The same things were measured in two ways. Each way mixes the same 8 hidden numbers, adds some noise and spreads widely along 5 directions of its own, which tell nothing about the thing.
In the rows, zero is written as 128.
Some things both ways: the first way, then the second way.
[160 126 138 113 158 130 159 111 179 121 159 135 136 153 110 147 172 174
 162  89 117 193 183]
[141 103  82 165 136 113 153 164 155 132  96 105 168 193 129 153 143]

[150 103 102  94 115 129 185 144  71 170 119 112 146 197 157 102 108 152
 115  97 119 109 106]
[151 141 148 129 165 101 183 102 154 133 106 119 125 174 159 138 118]

[123 137 125 101 129 131 135 138  58 161 110 102 102 148 158 106 101 133
 122  95 126 131 112]
[111 129 170 106 136 118 156 150 122 111 120 152  89 110 180  86 122]

[166 172 108 117 116 142 139 107 138 146 124 149  69 121 111 156 141 173
 153  97 111 157 112]
[127 162 169  76 150 102 110  85 134 130 169 137 128  73 146  97  86]

[184 131 139 106 175 113 180 165 152 149 158  96 161 195 124 138 131 162
 145 119 116 197 163]
[ 92 121  89 148 110 167  63 130 115 131 148 146 152 118  88  96 110]

[114 125 134  94 143 143 103 171  93 171 133  99  97 123 149 152 129 128
 120  92 144 135 121]
[145 125 159 172 143 141  97 154  93 108 145 130 111 117 121 127 167]

[174 128 114 104 166 118 130 232 177 183 143 113  85 108 138 203 117 180
 135 103 133 140  97]
[100 147  84  85 137 111 164 138 170  78 187 141 126  94 128 124 113]

[102 111 122 144 124 137 134  96 103 124 102 133 134 161 167 100 113 131
 132 127 141 111 188]
[ 89 132 146  64 119 110 132 143 159 135 149 147 118  91 173  73  82]

[149 102 117 107 150 123 155 162 177 148 149 105 105 125 120 158 144 150
 155  98 155 157 151]
[113 110  94 166  95 116 173 152 137 132 148 100 164 168 106 172 156]

[144 131 144  96 151 130 133 212 136 161 125 135  76 116 145 216 120 171
 128 101 168 126  86]
[158 137 102 103 164 106 129  87 130 142 116 116 162 151  95 144 120]

[149  86  99  97 149 126 140 165 150 161 158 123 120 130 139 142 158 172
 129  65 104 139 137]
[159 150 149 151 147 140  96 153 147 119 156 157 114  93 134 115 168]

[130 133 128 127 186 124  79 150 150 164 165 110 149 115 152 117 140 153
 148  90 102 167 209]
[111 127  95 155 104 112 147 127  94  92 135  86 150 162 103 184 148]

[113 147 130 120 116 143 126 106  98 158 128 119 111 131 103 119 137 121
 169  95 160 148 170]
[143 158 160 148 114 107 133  69  91 106 114  58 126 163 138 171 114]

[128 171 141  78 111 169 113  99  75 147 109 147  75 124 159 152 122 154
 136  72 147 130  90]
[120 139 149  53 153 107 138 116 175 107 153  89  88 141 158  93  56]

[118  93 150 104 170 132 122 190 115 149 133 112 118 152 123 174 149 155
 151  97 176 143 120]
[115 137 159 103 113 128 106  60 134 175 122  91 138 162 128 110  65]

[137 132 115  80 136 133 136 139  75 154 115  84  80 135 180 118 107 136
 106  78 128 128  75]
[105 141 128  50 148 127 152  76 147 102 169  88 107 100 122 136  91]

[162 131 130 116 177 136 119 144 179 134 143 100 120 154 131 151 136 157
 146 126 117 200 178]
[134  99 168 113 150 105 154 132 103 188 121 156 138 144 117 103 142]

[116 131 111  91  91 150 129 135  84 173 115 157  89 101 174 156 121 152
 134  58 175  52  77]
[169 158 155 146 166 151 120 154 178  89 149 140  90  91 168  94 140]

[101 104 152 117 169 129 109 176 102 138 110  92 109 141 167 157 118 130
 134 114 196 117 115]
[ 77  83  83 134 116 140 183 126 146 132 123  85 159 172 120 152 111]

[144  85 120 120 166 110 155 198 138 176 160 101 180 177 142 133 139 154
 127 109 122 135 169]
[112 135 148 134 107 102 148 123 142 154 130 135 141 157 151 102  91]

[132 116 138  94 139 142 159 121 123 143 147  75 133 174 130 129 154 107
 131 111 153 176 167]
[149 157 149  60 170 125 137  76 166  91 133  62  87 130 152 124  74]

[105 115 124 113  98 133 170 115 103 156 128 141 162 152 189 120 120 123
 137  90 194  54 155]
[232 162 121 177 191 161 105  61 131 120  79  87 149 144  98 168 169]

[128 112 142 123 153 156 111 123 164 126 138 142 129 146 112 175 173 159
 168 109 163 157 175]
[183 153 140  79 216 125 140 109 205 101 101 103  91 137 180 117 105]

Other things, the second way, with their names:
<358>: [133 152 172 151 137 195  86 133 131  91 159 140  78  50 149  93 153]
<448>: [162 149 186 127 109  99 141  74  82 177 111 117 132 152 112 140 145]
<57>: [ 86 124 157 103 110 134 175 137 168 135 178 133 118  88 164  91 101]
<274>: [127 144 146 116 136  93 187  94 177 132 119  86 140 166 179 142  82]
<234>: [ 78 130  98  98  91 154  92  86 129 147 120 112 161 115 118 101  73]
<153>: [144  99 124 163 167 111 199 182 165 145 131 167 148 151 141 125 169]
<367>: [128 136  93 132 146 155  69 187 145  76 171 154 110  91 111 104 154]
<277>: [ 90 117 136 173  51  97 113 178 127 150 172 111 142 200 118 124 109]
<248>: [100  91 162 113  94 115 121 136 110 210 151 131 150 155  99 101 120]
<188>: [127 114 182 155 111 111  98 129  94 158 168 101 131 158 108 129 126]
<103>: [ 88 130 102 173  63 153  92 121 102 113 187  96 157 119  79 154 136]
<14>: [126 167 115  91 120 124 170 126 152  82 125 130 108  80 166 135 147]
<199>: [136 137 153 157 118 104  97 107  76 156  82 136 167 140 144 116 125]
<395>: [107 145 100 102 110 200  76 105 122  97 176 130  99  63  68 107 144]
<446>: [112 122 144 190 123 168 110 179 114  96 145 159 112  88 151 102 168]
<389>: [ 90 134  89 196 104 167 101 150 124  64 211 119 153  73  99 150 148]
<190>: [110 123 177 141 103 147  99 129 148 170 151 127 119 136 146  72  86]
<123>: [178 163 111 157 171 152 127  88  98  85 111 131 130  99 101 175 197]
<275>: [ 72  96  73 197  90 131 119 170 106 131 167 148 193 140  87 132 137]
<338>: [139 163 166  66 133 119 134  39 141 129 151  57 112 119 127 146  85]
<174>: [135 135 173 198 173 189  47 173 120  80 188 166  94  52 141 101 178]
<10>: [174 129 130 205 144 151 115 165 125 120  80 137 120 171 138 139 192]
<301>: [ 76 133 112 118 100 114 152 122 142 120 140 131 153 116 157  97  75]
<146>: [172 137 182 193 139  91 156  79  74 157  57 100 167 178 161 156 136]
<296>: [174 159 164 111 178 156  99 123 141 107 131 156  84  75 144  75 135]
<227>: [157 175 146 176 146 146  79 123 110  65 164 130 102  97 125 133 154]
<347>: [135 126 145 135 125  79 111  99  72 167 101 115 166 184 108 153 130]
<116>: [ 93 145 140  99 127 197  90 136 169  87 166 135  58  81 147  64 102]
<79>: [111 113  87 117 153 170 152 139 160  87 151 104 116 108 115 162 163]
<239>: [ 63 127  86 145  90 128 114 119  87  85 169 107 154 122  97 151 115]
<231>: [173 165 173  57 150 133  94  51 113 144  82  96  87 135 127  96  93]
<404>: [119 173 133  35 122 108 112  53 139 117 196  85 111 101  85 152  96]
<47>: [141 119 174 108 165  76 190  93 132 171  93 114 152 158 170 136 112]
<144>: [ 97 132  89 154 113 131  85 208 130  71 144 155 121 118 148 113 146]
<335>: [139 154 147 100 136  87 135  89 118 120 185 101 130 132  96 157 121]

Some of these things the first way, each followed by its name:
[135 173 127 113 154 122  95 161  74 179 124 124 102 116 165 126  95 164
 130  80 104 130 107]  <239>
[114 100 120 103 124 138 153 128 107 146 125  86 108 148 144 120 137 110
 132  99 173 126 137]  <338>
[195 150  87  85 118 143 168 108 153 163 144 114  96 148 118 126 132 163
 139  88  79 186 134]  <335>
[126 124 127 142 163 132 105 150 156 157 143 108 133 132 115 142 145 138
 171 120 153 154 192]  <446>
[144 138 112 135 140 128 134 155 151 163 123 129 113 125 126 148 104 154
 177 119 166 130 157]  <123>
[138 146 141 121 134 117 181  92  94 114 106 133 116 173 130 105 114 153
 161 101 151 153 137]  <234>
[187 164 127 106 165 113 140 179 157 163 148 128 100 130 124 174 131 188
 145  94 106 169 110]  <275>
[113  66 122 135 162 138 134 143 155 125 119  72 138 175 148 124 129 110
 147 150 181 146 192]  <79>
[129 151 126  90 101 158 129 132  87 152  97 164  66 117 163 169  97 167
 132  83 151 101  88]  <367>
[142  70 100 108 157 133 136 166 157 161 142  87 135 153 150 124 126 140
 127 113 123 150 178]  <404>
[136  95 110 108 146 113 161 158 128 167 156  80 152 151 154 100 132 125
 123  93 129 133 166]  <103>
[117 114 122 141 141 104 162 157  92 166 126 109 172 170 178 101 103 126
 113 126 141  91 170]  <301>
[108 125 140 122 137 146 109 147  88 148 106 147  99 144 129 153 116 156
 134 114 131 138 151]  <347>
[117 133 123 116 103 140 155 112  80 128  87 130  59 144 125 145 128 138
 133 113 160 125  87]  <47>
[120 129  99 147 135 126 111 139 133 179 143 118 161 122 184 110 127 131
 132 109 139  81 178]  <389>
[180 150 130  89 184 126 126 163 177 154 151  99 105 116 139 151 114 172
 181  79 147 188 130]  <395>
[159 146 122  96 119 158 158  67 137 106 102 131  65 152 112 139 129 161
 166 100 137 187 128]  <248>
